The rows are grouped in 2 different ways at once. Each group adds its own fixed numbers to the row, and there is some noise. The rows also spread widely along 4 directions, which tell nothing about the answers.
In the rows, zero is written as 128.
Some rows, each with its group in each grouping after it:
[126 135 105 145  89 124 156 160 104  71 117 113 138 137 111 136] : Kura J43
[117 121 190 121 162 132 109 116 139 149 135 146  83 108 142  99] : Poko J512
[127 108 102 122 153  89 119 167 102  32 148 112 149 101 117 111] : mubor J732
[136 115 155 143 204  91  87 138 125  76 176 126 104 126 142  59] : piz J732
[101 133 119 100 114  95 132 165 120  89 105 141 158 124 106 137] : mubor J729
[109 126 140 165 125 114 118 148 119 113 106 146 109 111 121 129] : bolab J183
[117 140 177 107 137 133 127 144 134 112 107 148 121 137 153 100] : piz J512
[ 96 160 123 134  88 137 141 159  86  99 121 138 148 100 111 146] : nidem J183
[110 140 153 120 147 110 121 154 126 103 123 142  93 104 126 111] : bolab J729
[ 96 162 168 125  98 138 117 104 143 170  95 163  76 123 121 150] : Poko J43
[ 97 168 182 114 124 149 147 141 129 141 134 138 129  97 151 114] : nidem J512
[112 111 143 185 157  96 110 118 135 108 162 140 118 149 108 106] : Kura J43
[115 125 105 178 117 105 127 126 117  84 142 129 131 159  94 122] : Kura J43
[118 122 113 112 112 111 161 207 106  50 111 112 155 109 119 142] : mubor J512
[ 91 158 113 127  79 132 146 157  79  99  99 126 152 122 112 161] : nidem J512
[124 185 116  89 107 132 159 191  88  88 109 112  88  93 127 137] : Poko J729
[109 184 128 143 105 132 142 180  81 112 146 132 133  87 126 129] : nidem J183
[121 158 155 137 120 129 153 150 141 131 117 128 127 127 138 120] : Kura J512
[105 144 118 115  93 128 151 167  96  52 120 118 146 122 117 125] : nidem J43
[123 123 126 144 121 100 133 159 109  86 107 131 106 121 135 131] : bolab J183

New rows, each followed by its group in each grouping:
[139 119 113 154 123  93 136 156  98  68 141 126 137 127 120 102] : Kura J183
[117 167  94  92 113 114 138 184  78  68 117 108  98 106 116 136] : Poko J729
[106 117 127 164 170 105 110 156  88 105 155 117 103 125  95 119] : Poko J512
[104 103 136 156 131 120 114 113 131  93 104 144 108 135 108 127] : bolab J43
[108 126 146 121 110 118 118 137 107 114 100 127 111 139 128 132] : Poko J512
[128 158 125 127 164 126 135 179  87  43 191  93 123  75 128  84] : nidem J732
[147 143 126 103  98 129 180 200 103  54 106  95 135 123 148 117] : Kura J512
[149 146 128 134 125 109 147 186 106  66 145 106 125 114 150 104] : Kura J183
[118 105 127 163 149 112 118 140 118  80 127 133 105 126 115 114] : bolab J43
[110 142 112 145 107 128 141 168 113  84  96 128  98 113 124 135] : bolab J43
[ 99 201 126 169  68 126 153 158 114 144 103 146 125 131 134 154] : Kura J183
[138 154 129 173 149 118 142 159 123  90 161 126 101 109 127 100] : Kura J43
[109 123 140  94  99 116 142 159 115  83  74 138 121 134 118 133] : bolab J729
[133 149  84 132  72 111 173 184  88  30 107  97 142 141 118 143] : Kura J43
[100 110 137 165 132 114 107 113 125 117 117 146 101 137 101 126] : bolab J43
[100 124 144 153 131 112 114 129  96 112 160 138 148 116 115 113] : nidem J183
[107 174 115 111 110 123 134 176  85  90 113 120 102  96 115 140] : Poko J729
[106 119 117 150 125 109 128 152  77  77 157 129 147 117 104 114] : nidem J183
[118 159 128 166 134 105 126 146 118 118 156 137 124 133 103 122] : Kura J729
[112 168 135 125  45 146 159 140 144 110  75 135 132 152 127 152] : Kura J43
[154 138 136 138 168 108 141 181 120  78 180 108 112  95 130  74] : Kura J729
[142 134 135 153 129 102 140 169 101  73 156 109 127 119 131 100] : Kura J183
[130  65 164 186 226  80  78 112 133 123 189 152  91 111 126  69] : bolab J183
[104 122 142 165 151 110 105 104 123 122 145 153 100 141 100 121] : Poko J43
[113 168 108 104  51 123 176 197  83  65  50 122 121 117 137 160] : bolab J183
[110 179 163  85  50 136 158 137 156 147  55 151 146 136 130 161] : Kura J729
[ 90 118 165 160 132 117 105 112 140 163 109 166 119 141 113 139] : bolab J512
[117  89 141 185 223  90  81  94 123 104 203 165 107 150 111  76] : piz J43
[ 62 156 139 218 151 112  92  79 154 191 142 201 110 132  88 156] : mubor J43
[109 152 110  79 109 106 158 200 107  50 108 113 142  85 123 138] : mubor J729
[ 78 188 167 117  72 139 131 116 132 165 103 175 141 130 107 151] : nidem J729
[ 86 135 114 155  85 126 127 121 115 108  73 153 115 151 101 167] : bolab J43
[133 152 151 153 127 114 142 161 137 119 155 137 119 102 150  95] : Kura J183
[129 152 156 116 152 130 138 171 104  95 145 113 114 123 148  92] : piz J512
[133 117 119 129 163  93 111 159  81  58 159 114 112 117  96 107] : Poko J729
[120 135 139 121 126 123 134 142 106  95 112 134 132 154 141 115] : piz J512
[156 181 101 122  95 122 185 220  86  63 123 100 123  88 157 118] : Kura J183
[115 157 159 104 102 123 126 140 120 113  92 150 123 135 155 118] : piz J183
[126 109 168  86 135 121 136 142 119  89 115 129 140 150 157  93] : piz J512
[128 128 173 132 167 116 120 141 120 107 152 133 113 128 153  82] : piz J512
[108 159 143 148  84 126 151 118 138 118 105 145 135 151 119 139] : Kura J43
[110 159 144 147  87 128 145 140 137 130 101 137 135 142 128 148] : Kura J512
[112 201 124 135  66 127 158 167 127 121  94 150 119 125 118 150] : Kura J729
[118 142  99 114 104 112 139 164  95  64 103 111  94 125 112 143] : Poko J43
[120 154 157 136 101 133 142 143 136 117 123 130 139 139 140 130] : Kura J512
[114 154 121 147  92 115 144 155 115  96 112 125 139 132 103 141] : Kura J729
[124  82 169 144 130  90 113 105 133 109 135 146 153 159 134  91] : Kura J183
[112 169 158 128 117 142 144 137 120 110 148 137 117  96 128 117] : nidem J43
[ 82 195 123 177 137 105 119 135 137 142 143 164 124  95 111 150] : mubor J732
[115 122 128 118 151  99 147 185 113  71 140 121 130  98 125 117] : mubor J512
[109 143 161  99 133 108 130 142 146 126 128 161 136 102 131 121] : mubor J729
[109 108 141 118 121 122 126 131 102  67 147 119 151 129 115 105] : nidem J43
[126 157 143 102 153 111 129 171 113  78 138 137 115 122 139  86] : piz J729
[107 150  99 154 101 115 137 173  82  91  88 133 106 110 127 148] : bolab J183
[121 173  97 143 174 100 136 200 104  85 178 124 115  73 110 122] : mubor J729
[105 146 159 115 116 138 135 137 121 118  87 151 133 153 135 129] : piz J512
[128 165 140 110 130 121 129 163 113  83 116 105  93 103 141 124] : Poko J732
